There are 4 ways to turn a row about zero (a turn may also mirror it). The second row of each pair is the first, turned, with some noise. The first 36 pairs use one turn. New pairs use 2 turns, one after the other, and a turn may come again.
In the rows, zero is written as 128.
Known pairs, each followed by its turns in order:
[167 102 163 115 118  95 142  99]
[172 137 104 159 171 139 116 136]	j_102

[139 146 106 117 149 119 125 151]
[143 146 132 139 108 121 101 132]	j_296

[106 156  68 164  93 122  93  88]
[157 196 109  88 132 174 104 102]	j_909

[ 95 152  83 162 141 123 134  90]
[138 101 130 137  81  86 165 116]	j_102

[125 129 118 165 128 139 138 191]
[113 104 141  93  73 142 146 125]	j_909

[128  72 147 132 110 182 107 104]
[ 87 105 112 103 187 111 136 141]	j_296

[136 159  94 135 157  96 106 105]
[ 95 105  92  93 154 122 136 127]	j_190

[133 128 102 129  74 119 122  99]
[130  89 119 165 128 116 159 151]	j_296

[161 107 169 123 169 164  96  80]
[181 166 132 100 160 153 160  91]	j_102

[176 132 160  92 101 135 111  97]
[132 140  74 169 153 114 146 163]	j_909

[ 77 147 156 131 138 127  90 145]
[ 97 120 116 154 105 149 134 181]	j_190

[111 106 147 148 169 157 136  60]
[109 100 101 113 178 168 109  83]	j_296

[213 115 137 140 120 137 140 109]
[166 141 171  85 171 140 138  95]	j_190

[204 174  62 148 103  90 138 149]
[ 94 169 117  98 216 114 109  79]	j_190

[149 137 100 134 182 135  89 143]
[180 112 147 144 112 166 148 118]	j_909

[128 139  51 125 139  94 107 154]
[173 136 122 175  98  76  99 121]	j_296

[121 184  58 195 119 150 132 147]
[ 68 156  84 159 164 153 158  69]	j_190

[188 142 136 131 101  93 147 135]
[131  96 114 152 179 123  93 121]	j_102

[133 142 154  84 140 118  99 187]
[127 117 147 161 161 119  92 185]	j_190

[100 127  92  93 152 126 116 130]
[130 157  90 152 121 112 104 114]	j_296

[ 66 105 140 178 105 153 130 179]
[116 102 127  57  75  96 102 102]	j_909

[144 206 177  98 110 122 190 136]
[170  84 166  98 150 114  47 156]	j_102

[ 91  67  50 102 118 135 154 125]
[157 110  73 142  87 109  77  69]	j_190

[106 169 108 135 105 132 123  93]
[131 183 122 125 123 138  98 127]	j_909

[106  96 103  93 150  88  88 119]
[103 132  95 157 111  80 115  81]	j_296

[117 112 103 160 144 152  95 118]
[177 135 133 101 118 126 139  96]	j_909

[134 152 131 118 186 150 162 145]
[143 137 177 120 105 135  92  92]	j_102

[150  38 153 148 164 153 167 114]
[164 214  83 149 119 135 107  89]	j_102

[115 163 144 118 135  92 109  62]
[ 81 105 130  68 104 112 146 154]	j_190

[129 133 169 141 112 150 170 156]
[133 156 160  97 145 160 157 150]	j_296

[109 166 136  97 139 131 180 151]
[ 93 130 172 150 106 119 104 164]	j_909

[ 75 153 135 128 138  58  97 184]
[160 165 114 109  52  92 159  85]	j_296

[ 85  85 131 154 124 176 139 181]
[ 79 191 110  97  86 114 106 130]	j_102

[138 139 172 194 125 120 141 106]
[158 149 120 123 159  58 132 123]	j_102

[178 131 135 152 122 149 154 116]
[117 152 121 136 119 117 184 129]	j_909

[113 151 111 116 116 103 139 128]
[ 99 139 112 125 125  98 120 124]	j_190

New pairs. What belongs after each?
[131 117 127 143 147 107  80  85]
[132  86 130 138 147 150  78 125]	j_909 j_296

[121 115 108 135 139 138 121  77]
[144 103  90 140 127 125 102 112]	j_102 j_102

[157 133 118 130 138 105 153 123]
[147 143 126 113 148 160 141 120]	j_909 j_296

[142  93 101  98 100 125 167 163]
[ 82 125 115  98 106 121 183 118]	j_102 j_102

[158 110 151 174 163 156 153 139]
[162 129 125 124 130 119  77  75]	j_190 j_102

[216 131 128 160  90 124 192 126]
[135 112 148 127  46  87  70 159]	j_909 j_102

[ 96 121 115 145 177 159 143 155]
[105  79 140 104 174 123 135 130]	j_296 j_190

[143 149 151 138  49 102 151 116]
[ 66 110 140  95 112  73 151 134]	j_296 j_909

[ 89 123 130 157 109 112 142  94]
[ 89  91 125 101 118 120 129 146]	j_909 j_190

[118 191 144  99 129 115 158  89]
[180 108 107  76  95 130 138 124]	j_909 j_296

[157 160 112 135 127 106 128 138]
[142 132 171 145 104 133 137 128]	j_190 j_102

[131 137 146 143 104 144  95 162]
[138 139 135 140 140  89  89 139]	j_296 j_190

[179 192 156  85 131  87 146 132]
[141 120  99 131 138  82 136 217]	j_190 j_190

[105 136 117 148 130 126 122 123]
[128 145 138 104 128 126 117 133]	j_190 j_909

[176  93 126 113 161 111 163 119]
[135 159 159 113 161 162 130  83]	j_909 j_296

[177 147 149 101 124 129 147 138]
[101 120 150  90  93 132 128 112]	j_909 j_909

[173 122 129 166 126 145 131 121]
[141  80 117 144 132 108 140 124]	j_296 j_909

[138 155 123 167 120 108 126  80]
[157 110 133 123  85 150 104 160]	j_190 j_102

[184  71 177 104 196 155 117 155]
[219 124 157 125 205 152 136 134]	j_190 j_190

[116 205  89 116 140 111 153  95]
[106 119 170 116 178 133  69  98]	j_190 j_909

[153 153 106 150 125 160 100 168]
[111 100  90 106 139 139  84 130]	j_909 j_102

[181 134 142 144 137 109 177  89]
[117  67 160 133 126 111  81 106]	j_102 j_296

[135 142 125  96 131 193 140 122]
[ 82 104 115 141  99 167 137 137]	j_909 j_909

[ 82 140  69 144  50 162 135 117]
[111  65 184  97 137 196 125 159]	j_909 j_102

[119 159 128 124 114 106 151 120]
[123  90 109 118 133 134 144 120]	j_102 j_909

[127  99 112  76 105  67 158 140]
[102  87 152 168 177 148 168 146]	j_190 j_102

[163 130 158 168 217 139 138 151]
[ 87 109 168  64 124 123 187 170]	j_102 j_190

[191 139 143 115  76 116 195 109]
[ 96 142  68 191 113  87 160 137]	j_909 j_190

[ 72 152 136 108 166 159 142 182]
[104 159 101 124 197 130 136 176]	j_909 j_102

[125  94 172 114 112 171 143 127]
[111  81 158 105 131 166 135 113]	j_102 j_102

[137 146  98 119 123 137 158  97]
[104 127 135 150 149 112 159 155]	j_909 j_190

[168 114 114 139 141 129 168 166]
[132 146 149 173 128 151 168 105]	j_190 j_909

[ 82 118 136 141 120 106 129  67]
[100 141 109  91 150 131  95 181]	j_190 j_909

[122 164 138  94 141  90  77 197]
[129 107 126  95 191  63 139 170]	j_909 j_296

[179  91  84 130 104 144 131 152]
[114  74 145  82 149 158 147 127]	j_190 j_190

[153 127 145 152 130 110 125 112]
[148 116 118 129  98 104 132 119]	j_909 j_102

[129 113 128 155 109 109 132 145]
[110 137  90 129 128 131 134 138]	j_102 j_190

[ 81 102 117 105 143 133 151 136]
[145  91 152 153 132  92 148 132]	j_190 j_296

[129 150 151 139 148 138 128 157]
[121 116 144 119 121 122 133 172]	j_102 j_190

[145 121 126 113 190 137 139  60]
[104  75 174 142 149 168 107 166]	j_102 j_296

[104 110 144 108 176 174 146 131]
[126 166  82 159 109 122 114 170]	j_102 j_909

[144 142 167  88 121 168  89 151]
[131 101 137 104 113 150  69 173]	j_296 j_909

[143  64 134  49 142 148 126 133]
[ 64 117  72 145 103 126 152 178]	j_296 j_190

[141  90 139  87 142 127 158 135]
[128 128 117 158 183 137 125 114]	j_190 j_102

